The rows are grouped in 2 different ways at once. Each group adds its own fixed numbers to the row, and there is some noise. The rows also spread widely along 3 directions, which tell nothing about the answers.
Some rows, each with its group in each grouping after it:
[ 30 -38 -40  10  -1  19   2  20  -2 -39  19 -37 -40 -31 -27  12 -59  -9
  -9  46  27   9]	Mun (4)
[ 27 -60 -34 -10   7  59   8   6  18 -28  39 -44 -59 -34 -30  24 -76 -12
   3  41  16 -16]	lipu (1)
[ 12 -17 -35  10   4   5  12  12   5 -31  27 -30 -48 -17 -36   5 -56  10
  -1  32  39   5]	lipu (3)
[ 42 -44 -66  14 -19   6   8  40  15 -13  16 -65 -55 -20 -32  11 -83   1
   6  54  -1   1]	tup (2)
[ 25 -49 -30 -11   7  12  -7  13  32 -27  24 -39 -50 -22 -23  -4 -75  27
  -4  60  25  31]	Mun (0)
[ 26 -42 -46   6  -2   5   4  34  20 -20  19 -51 -58 -23 -32  11 -85  22
  -6  64  16  14]	tup (5)
[ 10 -16 -48  12 -18   6  13  25  -3 -30  15 -34 -49 -25 -33  12 -59  -1
 -12  39  34   4]	tup (3)
[ 27 -24 -45  25  -6  29  18  13  -8 -29  33 -32 -54 -24 -40   2 -63  -1
  -4  36  33  -4]	lipu (1)
[ 12 -25 -49   7 -20   6  10  20   7 -28  23 -40 -58 -18 -30  -7 -71  19
 -15  60  28  13]	tup (0)
[ 42 -10 -42  12 -10 -12  14  25  -5 -29  21 -30 -42 -12 -42 -12 -40  13
 -16  38  48  20]	Mun (2)
[ 24 -41 -51  12 -14  27   7  22   1 -35  17 -47 -46 -35 -29  20 -80 -18
  -2  57  11  -7]	tup (4)
[ 17 -67 -54 -18 -15  42  12  31  17 -33  27 -58 -61 -31 -31  37 -81 -13
 -10  45  10 -10]	tup (5)
[ 23 -37 -28 -15   9  53   3   7  13 -26  33 -32 -50 -33 -34  18 -68 -15
  -9  55  36  -3]	tup (1)
[ 22 -78 -47 -17   7  42   7  23  32 -28  35 -64 -69 -28 -30  32 -84   0
  -2  44   6 -11]	lipu (5)
[ 14 -36 -48  15  -8  12  17  14   5 -31  21 -42 -52 -20 -31  11 -65   4
   0  31  23  -6]	lipu (3)
[ 10  -1 -34  24  -1  -6  17  12 -12 -34  24 -24 -44 -17 -40 -10 -47  19
 -10  28  51  14]	lipu (3)
[ 29 -54 -52   6  -4  13   8  33  11 -35  19 -51 -55 -24 -25  14 -71   9
 -13  42  21   8]	Mun (5)
[ 27 -17 -42  26   0   8   9  20  -4 -31  25 -42 -47 -23 -34  -3 -65   5
   0  48  24   9]	lipu (4)

New rows. What belongs after each?
[ 14 -41 -39  -9   1  22  11   7  12 -30  36 -40 -63 -16 -33   3 -65  12
  -9  40  31  10]	lipu (0)
[ 45 -15 -33   6  14  -6   3  22  12 -18  31 -47 -50 -16 -43 -16 -57  29
  -1  55  36  24]	lipu (2)
[ 28 -48 -56  23 -10   2  18  34   4 -25  24 -58 -66 -19 -33   9 -82  16
   0  45  12   3]	lipu (5)
[ 15 -53 -72  24 -49  12  28  31  -8 -45  13 -42 -58 -13 -21   8 -71  -3
  -9  27  16  -1]	Mun (0)
[ 15 -25 -45  17  -8  11  19  13   3 -35  26 -37 -54 -22 -31  11 -59   1
  -2  26  31  -1]	lipu (3)
[ 41 -32 -48   2  -4  16  16  21   3 -25  29 -51 -57 -12 -46   8 -61   3
  -8  35  27   1]	lipu (2)
[ 27 -30 -60  31 -14  -6  21  35  -2 -27  24 -48 -65 -19 -36  -1 -71  20
  -7  40  20   6]	lipu (5)
[ 29 -42 -66  36 -17  -5  21  40  -4 -28  19 -57 -65 -19 -31   0 -79  22
  -1  45   7   8]	lipu (5)
[ 31 -28 -47  42  -1  -1   6  25   1 -26  16 -50 -51 -28 -29  -6 -83  11
  10  58   6  11]	lipu (4)
[ 28 -43 -42   2   7   3  -6  35  35 -15  16 -57 -58 -34 -30   4 -91  24
  -3  78  11  23]	tup (5)
[ 29 -42 -42   8   0  33  10  12  -1 -34  28 -44 -50 -29 -32  16 -66 -15
  -1  39  22  -4]	lipu (4)
[ 15 -46 -35 -12   3  28   4   7  21 -28  36 -46 -66 -21 -34   4 -74  16
  -5  46  25   9]	lipu (0)
[ 19 -43 -52  14 -11   3  14  18  15 -25  27 -53 -68 -12 -27  -2 -86  24
   3  51  13   8]	lipu (0)
[ 27 -37 -40  13   6  24   5  12   2 -30  28 -47 -51 -29 -37  11 -67  -2
   2  50  18   4]	lipu (4)
[ 20 -33 -30   9  17   2  -7  12  31 -21  25 -50 -52 -27 -28   1 -79  30
  10  58  20  19]	lipu (3)
[ 39 -28 -38  -7  -3  11  11  21   6 -33  26 -38 -38 -21 -44   6 -41   1
 -18  36  40  11]	Mun (2)
[ 33 -12 -55  48 -12 -16   6  31 -14 -35   6 -33 -37 -22 -24 -14 -69  14
  -5  55  23  26]	Mun (4)
[ 29 -27 -49  19  -9  27   7  22   2 -24  25 -38 -54 -29 -31   4 -68  -4
  -3  52  26  -1]	tup (1)
[ 26 -58 -47  -9   0  25   2  36  29 -26  21 -59 -61 -31 -30  22 -86   6
  -7  62  10   5]	tup (5)
[ 26 -34 -60  27 -26  26  28  22 -22 -41  23 -44 -53 -27 -37  22 -59 -21
  -8  27  16 -14]	lipu (4)
[ 43 -32 -44   7   4   7   6  25  15 -23  31 -53 -53 -15 -38  -1 -64  14
  -1  49  20   7]	lipu (2)
[ 29 -28 -51  27 -16  16   5  30  -4 -27  13 -45 -47 -34 -30   8 -79  -7
  -2  62  11   3]	tup (4)
[ 25 -37 -59  17 -16   3  13  37   5 -26  17 -49 -64 -27 -28  11 -78  15
  -9  58  14   8]	tup (5)
[ 48 -15 -28   7  30 -18 -11  20  25 -11  31 -47 -51 -15 -44 -21 -65  47
   2  63  31  35]	lipu (2)
[ 31 -31 -49  19 -14  31   9  18   0 -23  25 -38 -53 -29 -27  10 -74  -4
  -7  55  21  -4]	tup (1)
